The same things were measured in two ways. Each way mixes the same 11 hidden numbers, adds some noise and spreads widely along 5 directions of its own, which tell nothing about the thing.
In the rows, zero is written as 128.
Some things both ways: the first way, then the second way.
[135 114  86 122 112 132  88 121  97 141 147 116 129 143 112 110 111 144
 114 132 145 180 156 143 111 177 165]
[128  94 134 143 129 165 110 108 159 116  88 153  97 178 143 136 160 146]

[178  90 160  83 105 114 137 127 115 205 113  83 158 139 145  76 114 156
 132  88 166 125 174 162 127 191 156]
[114  84 178  95 198 103 103  87 113 139 141 138 130  98 107 169  84 124]

[ 67 163 109 111 127 133 166 139 120 109 140 174 120 116 129 158 132 131
 112 140 123 157  89 129 125  66  87]
[ 86 129 142 130 160 156 160  77 132  68 140 148 127 161 188 185 180 113]

[145 125 159 142 138 125 116 134 144 129 134 140 123 122 136 147 122 127
  99 117 119 116 129 150 123 101 103]
[132 121 177 147 113 103  65 107 129 143 124 121 116 101 134 113 104 129]

[132 138 137 127 112 127  81 126 113 140 154 140 119 122 111 145 107 160
 106 132  98 148 119 121 106 151  95]
[150 134 120 136 123 134 123 146 121 111 144 156 164 128 148  96 131 115]

[158  86 128 131 101 132 105 101 125 117 113  96 139 182 136  62 142 117
 142 110 146 138 193 139 146 168 189]
[139 100  90 108 147 136 158 152 110 107 143 157 144 125 127 138 104 117]

[ 93 167  95  71 109 130 143 138 115 156 110 127 136 121 121 136 102 104
 151 128 153  90  87  87 123 148 119]
[156 100  81 147  83 146 106 155 106 153  97 142  87 119 114 108 113 129]

[119  96  61 170 123 137  84 104 125  95 140 127 129 151  72 124 134 106
 142 177  92 128 137 109 139 139 160]
[ 99 135 178 164 169 104 118  94 110 138 133 112 158 143 112 167 122 147]

[116 159  92 126 121 131 137 131 134 119 135 117 131 104 130 134 121 109
 144 117 139 112 112  98 135 145 128]
[109 134 154 108 162 118 109  98 120  96 131 128 143 148 145 157 120 129]

[116  76 146 132 121 125 131 145 152 155 144 106 148 139 111 119 118 148
 101 108 140 127 112 144 142 141  98]
[115 120  95 149 162  89 101 119 139  93 149 127 150 122 117 161 103 163]

[ 95 144  81 132 141 136 150 109  99 113 142 156 100 125 105 128 140 135
 126 158 140 161 128 112 117 113 129]
[116  92 125 111  51 102  69 135 126 132  82 106 118 112 126  91  68 149]

[169 100 145 135 153 152 101 142 119 174 115 104 168  93 147 154 101 135
 140  92  88  83  96 151 104 137  46]
[147 112  93 165 106 164 160 145 159 119  94 129 110 121 135  89 148 120]

[136 149 114 108 127 128 211 113 103 160 104 119 136 121 165  87 148 130
 191 109 163 107 140 105 124 157 140]
[104 105 159  63 143 153 149 119 109 152 101 112 138 125 113 149  85 136]

[121 122  62 131 106 120 131 101 121 115 129 105 124 169 120  74 140 111
 156 141 151 138 156 102 156 169 202]
[132 113  89 114  95 137 138 159 116 151 108 148 144 152 111 142 125 172]

[149 125 133 116 115 142 135 132 139 126 119 111 157 117 156 121 124  94
 139  83 158 111 155 151 127 153 127]
[109 142 190 118 200  84 124  97  88 112 156 122 172  89 145 150 107  93]

[128 141 154  85 121 114 179 127 132 169 115 125 125 128 153 117 142 137
 158 106 145 101 116 129 133 123  90]
[125  95  90  76 108 114 108 132  88  99 117 136 119 113 133 133  55 115]

[149 110 103 117 123 125 114 101 113 128 120 109 122 163 129  83 127 119
 122 123 159 151 178 149 139 155 182]
[117 112 144 119 157  98 117  95 104 142 138 136 163  96 112 130 113 114]

[120 121 133 171 157 141 101  96 147  60 125 136  93 138 121 138 138 131
 113 155  73 142 120 126 147  82 115]
[116 109  82 126 148 134 129 117 128  98 147 143 134 101 136 134 110 119]

[149 143 166 137 145 134 189 116 173 120  99 123 135 116 182 137 137 101
 166 102 110  62 102 132 157 100  66]
[104  97 119  93  96 149 105 135 123 109 106 140  86 153 158 164  80 148]

[110 137 104 118 141 139 168 120 115 123 121 132 117 122 132 117 133 111
 130 123 174 132 139 126 124 129 139]
[ 99 137 149  93 126  83 137 107 125 105 132 109 160 127 136 118 119 114]

[153  90 142 181 140 122  60 132 108 154 153 135 120 139 103 141 139 192
 132 175  50 150 103 113 100 144 110]
[137 154 129 109 206 146 157 115 131 103 124 116 177 146 114 120 112 121]

[134 106  86 116 123 144 112 117  98 138 104  89 160 136 123  83 117 110
 152 106 152 114 150 113 126 166 170]
[116 144 149 118 158 123 163 103 134 113 145 124 161 103 143 129 139 111]

[ 86 106 134  85 109 141 181 113  97 164 119 131 128 164 136  87 135 179
 142 125 144 164 115 127 123 150  89]
[ 92  97  81 116 132 162 123 124 124 111 121 138 119 114 145 159  84 147]

[137 109  68 150 140 151 115 104 107 104 142 110 123 126 120 123 132 137
 151 154 112 180 146 141 120 175 147]
[ 76  81 157 100 164 130  86 103 139 105  72 115 104 160 145 165  83 158]

[ 89 104 138 146 108 136 111 110 121  68 142 156  89 179  93  98 155 139
  81 156 170 201 182 122 125 129 195]
[148 105  74 144  91 150 146 175 155  95 140 152 118 168 127 114 156 136]

Other things, the second way, with their names:
Q348: [ 97 145 134 124 156  77 139  89 127  59 166 107 180 120 142 147 115 116]
Q260: [135  92  81 113 155 157 183 147 136 107 125 164 132 155 128 139 138 123]
Q350: [122 108 142 133 172 105  98 129  98 121 119 131 154  99 134 135  78 131]
Q738: [108 120 128 109 139  89 138 133 110  99 133 128 142 141 136 160 113 133]
Q704: [166 132  15 134  78 114 221 207 132 121 149 152 167 120 108  92 178 129]
Q450: [124 180 168 150 102  63 134 140 108 135 165 117 169  95 151 140 149 132]
Q782: [110 101 154  88 161  93 128 145 137 110 147 133 144 124 138 139  92 129]
Q592: [ 82 115 110  77 175 119 119  78  84  79 108 122 153 132 137 153  68 109]
Q508: [150 123 111 152 122 122 146 164 120 190 135 120 150  84  78  96 132 135]
Q866: [116  89 127  92 104  84 123 123 139  59 165 142 145  88 162 117  80 104]
Q179: [145  82  97 140 124 195 128 108 172  96 116 162 109 134 141 143 146 150]
Q90: [148  89 109 135 104 141 131 132 144 134  97 137 111 144 109 100 131 127]
Q688: [138 132 120 154 163 146 213 121 116 174 121 140 141 118 108 134 216 102]
Q373: [132 145 167 110 167 136 138  97 100 154 130 112 158 103 106 138 130 114]
Q375: [125 113 104 142 158 127 149 131 110 132 123 133 142 127 107 145 127 131]
Q237: [107  94 134 108 141 104 107 100 121 116 132 136 137 125 114 138  92 126]
Q948: [125 118 118 126 164 147 192 130 141 123 137 160 139 104 155 137 172 106]
Q469: [148  65 145 107 116 116  96 151 133 137 130 126 110  95  96 113  68 125]
Q367: [124 123 123  85 213 148 140 129 105  66 130 155 157 148 167 162  82 113]
Q977: [126  66  48  71 145 117 163 146 140  82 128 155 130 137 112 115 104 107]
Q72: [135 143  90 116 112 127 163 148  79 146 115 138 174 112 122 110 116 117]
Q445: [119 104  86 104 216 147 165 152 133 120 128 133 122 106 121 156 110 130]
Q560: [155 137 132 113  79 135 103 148 128 136 111 138 115 135 143 118 128 142]
Q665: [137 141 121 107 127  98 117 142 109 105 127 114 132 118 139 131 106 124]
Q648: [134 108 106 124 153 115 127 128  87  77 148 158 152 145 130 148 107 107]
Q206: [147 159 168 108 142 137 152 145 115 169 131 119 173 101 116 104 125 122]
Q353: [ 98 122 192  67 174  91 110  89 115  90 150 126 142  79 172 143  67  91]
Q770: [165 145  76 142  89  97 168 185  98 147 148 131 162 106  99  94 140 121]
Q283: [127  84 117 105   4  59  79 163 124 152  96 125 121 121 117  94  75 165]
Q349: [125  90 136 132 228 117 141 109 109 112 157 164 162 117 119 137 120  94]
Q549: [120  80  90  93 139 126 157 124 116 105 130 147 126 116 121 133 103 105]
Q99: [105 116 153 100 159 108 105 122  93 108 149 125 166 131 120 164  63 138]
Q907: [130 129 165 124 136 114 113 117 125 130 122 107 118  98 133 142 114 126]
Q192: [164  54  70 124  59 138  97 163 122 107 122 172  87 129 122 119  92 131]
Q846: [122 124  81 110 139 172 181 132 133 151 102 141 154 150 108 137 166 159]
Q868: [119 110 103 113 101  90 106 130 143 102 127 115 124 129 118 130 102 147]
Q110: [138 153 107 129 146 141 147 113 130 102 133 138 149 125 152 120 163 114]
Q487: [136 122  81 192 139 134 127 134 124 133 131 154 125 113 133 136 152 136]
Q399: [134  93 106 146 115 157 117 117 109 123  96 147  93 163 122 155 130 134]
Q558: [109  81 130 134  96 150  97  90 136 153 102 132  98 104 124 137 135 144]
Q940: [132 124 106  91  66 108 120 163 129 116 112 134 145 129 147  98 103 142]
Q205: [142 124  89 149 146 149 152 127 144 117 142 136 135 128 116 143 151 138]
Q760: [122 131 152 108 106 105 124 135 111 135 126 133 146 139 138 135 126 133]
Q913: [120 112 166 138 104 123 145 127 111 155 121 129 116 127 130 120 141 104]
Q810: [148 105  77 119 129 177 177 153 128 123 124 158 119 130 127 136 153 120]
Q561: [103 101 117  86 190 118 148 121  88  82 138 144 164 120 144 115  79  74]
Q590: [137  94 159 151 113 188 105 113 150 130  99 135  59 126 151 137 139 119]
Q249: [168 132 152 145 118 150 117 159 112 172  66 102 105 173  89  99 124 134]
Q995: [109 136 145 122  95 106  83 118 135 148  96 109 120 127 135 125 113 158]
Q10: [112 131 125  98 141  93 119 137 107  84 140 139 158 179 139 149 102 137]
Q472: [105 173 106  66 148  92 155  99  99  58 162 141 206 134 166 141 112 114]
Q969: [111 129 120 114 192 112 156  87 114  62 145 130 167 157 130 135 129  90]
Q807: [130 119  87 148 124 155 130 136 141 123 132 145 132 134 128 140 142 151]

Some of these things the first way, each followed by its name:
[ 68 175  87 112 121 113 172 131 122 123 139 150 107 133 126 127 140 130
 138 142 141 129  84  81 139  94 112] : Q472
[128 139 136 125 137 138 107 131 115 120 116 134 135 110 128 147 121 126
 132 127  97 114 119 118 114 110 113] : Q590
[135 121 184 116 123 130 189 139 156 150 129 114 138 123 184 107 126 135
 112  57 181 125 134 160 137 138  77] : Q807
[ 93 164 124 103 136 142 172 133 116 137 117 140 137  73 117 140 104 115
 116  95 144  86 103 104 121  93  70] : Q866
[146 114 130  99 107 118 146 118 116 167 119 123 135 168 160  99 143 141
 158 117 141 138 143 152 129 147 118] : Q72
[120 168 145 136 141 135 166 129 129 122 121 144 122  82 119 142 122 113
 124 118 140  86 119  88 117 108 115] : Q469
[150 128 119 156 150 137  89 104 122  91 107 124 128 124 128 133 128 117
 142 148  64 112 131 124 137  99 141] : Q353
[135 123 112 121 131 132 138 108 121 136 120 113 120 128 120 107 120 120
 131 124 147 119 143 126 133 147 134] : Q237
[136 128 157 146 144 136 150 127 139 123 122 134 118 124 142 130 121 132
 112 127 131 121 125 129 126 120 115] : Q508
[113 161 136  94 111 113 145 128 132 144 130 136 119 111 113 124 121 121
 122 107 142  96 126 106 133 112 109] : Q192
[111 125 161 124 125 113 134 147  99 180 159 154 128 113 118 126 134 208
  96 114 101 161 106 130 106  93  72] : Q179
[ 88  79 148 110 123 123 142 145 107 180 154 147 133 127  85 133 137 186
 101 133 134 160 112 148 105 111  71] : Q348
[196 105 144 137 134 114  89 109 127 157 128  85 133 117 134 113 132 156
 162 118  91 122 161 143 126 178 143] : Q373
[138 139  95 124 143 133 132 125 127 110 109 127 138 129 151 132 122  93
 131 132 133 127 137 151 135 113 164] : Q688
[140 144  78 130 141 155 113 116 122  89  93 101 161 120 158 116 101  70
 140 108 121 101 135 130 144 125 161] : Q948
[129 134 105 135 149 111 151 112 138 135 136 141 110 122 111 133 129 120
 116 146 125 118 133 144 144  95 124] : Q283
[101 136 140 112 129 150 178 150 130 132 107 116 153 116 171 128 112 133
 132 107 154 127  94 116 123 157 117] : Q445
[137 111 129 153 144 128 126 116 155  95 119 111 127 138 136 116 135 108
 117 118 130 119 148 142 157 108 149] : Q704
[ 96 136 112 123 129 132 130 131 113 130 141 157 106 127 105 149 133 136
 114 149 138 144 110 119 105 113 105] : Q969
[119 141 106  93 110 154 128 104  88 124 120 135 111 141 134 117 117 134
 141 134 154 169 148 124  98 180 130] : Q561
[189  89 169 191 159 135  73 104 156  97 135 116 119 116 125 148 122 158
 106 151  45 145 151 168 134 133 124] : Q782
[124 152 118 166 131 126 122 146 133 106 139 174 110 141 128 164 157 100
 142 172 124 115 111  96 107 106 151] : Q249
[138 169 134  93 150 131 189 129 136 165 102 115 141  73 158 147 104 109
 159  94 134  56  85 117 133 116  59] : Q549
[104 159 131 107 119 116 182 137 144 133 130 158 120 133 146 137 146 104
 137 118 157 105 109 126 138  87  98] : Q399
[140  92 157 105 108 123 157 137 131 171 130 121 146 149 150 106 136 148
 126  97 167 146 149 168 124 155 109] : Q375
[150 152 109 146 173 138 123 100 141 101 118 106 101  88 129 147 108 116
 134 140 104 109 116 114 141 132 126] : Q977
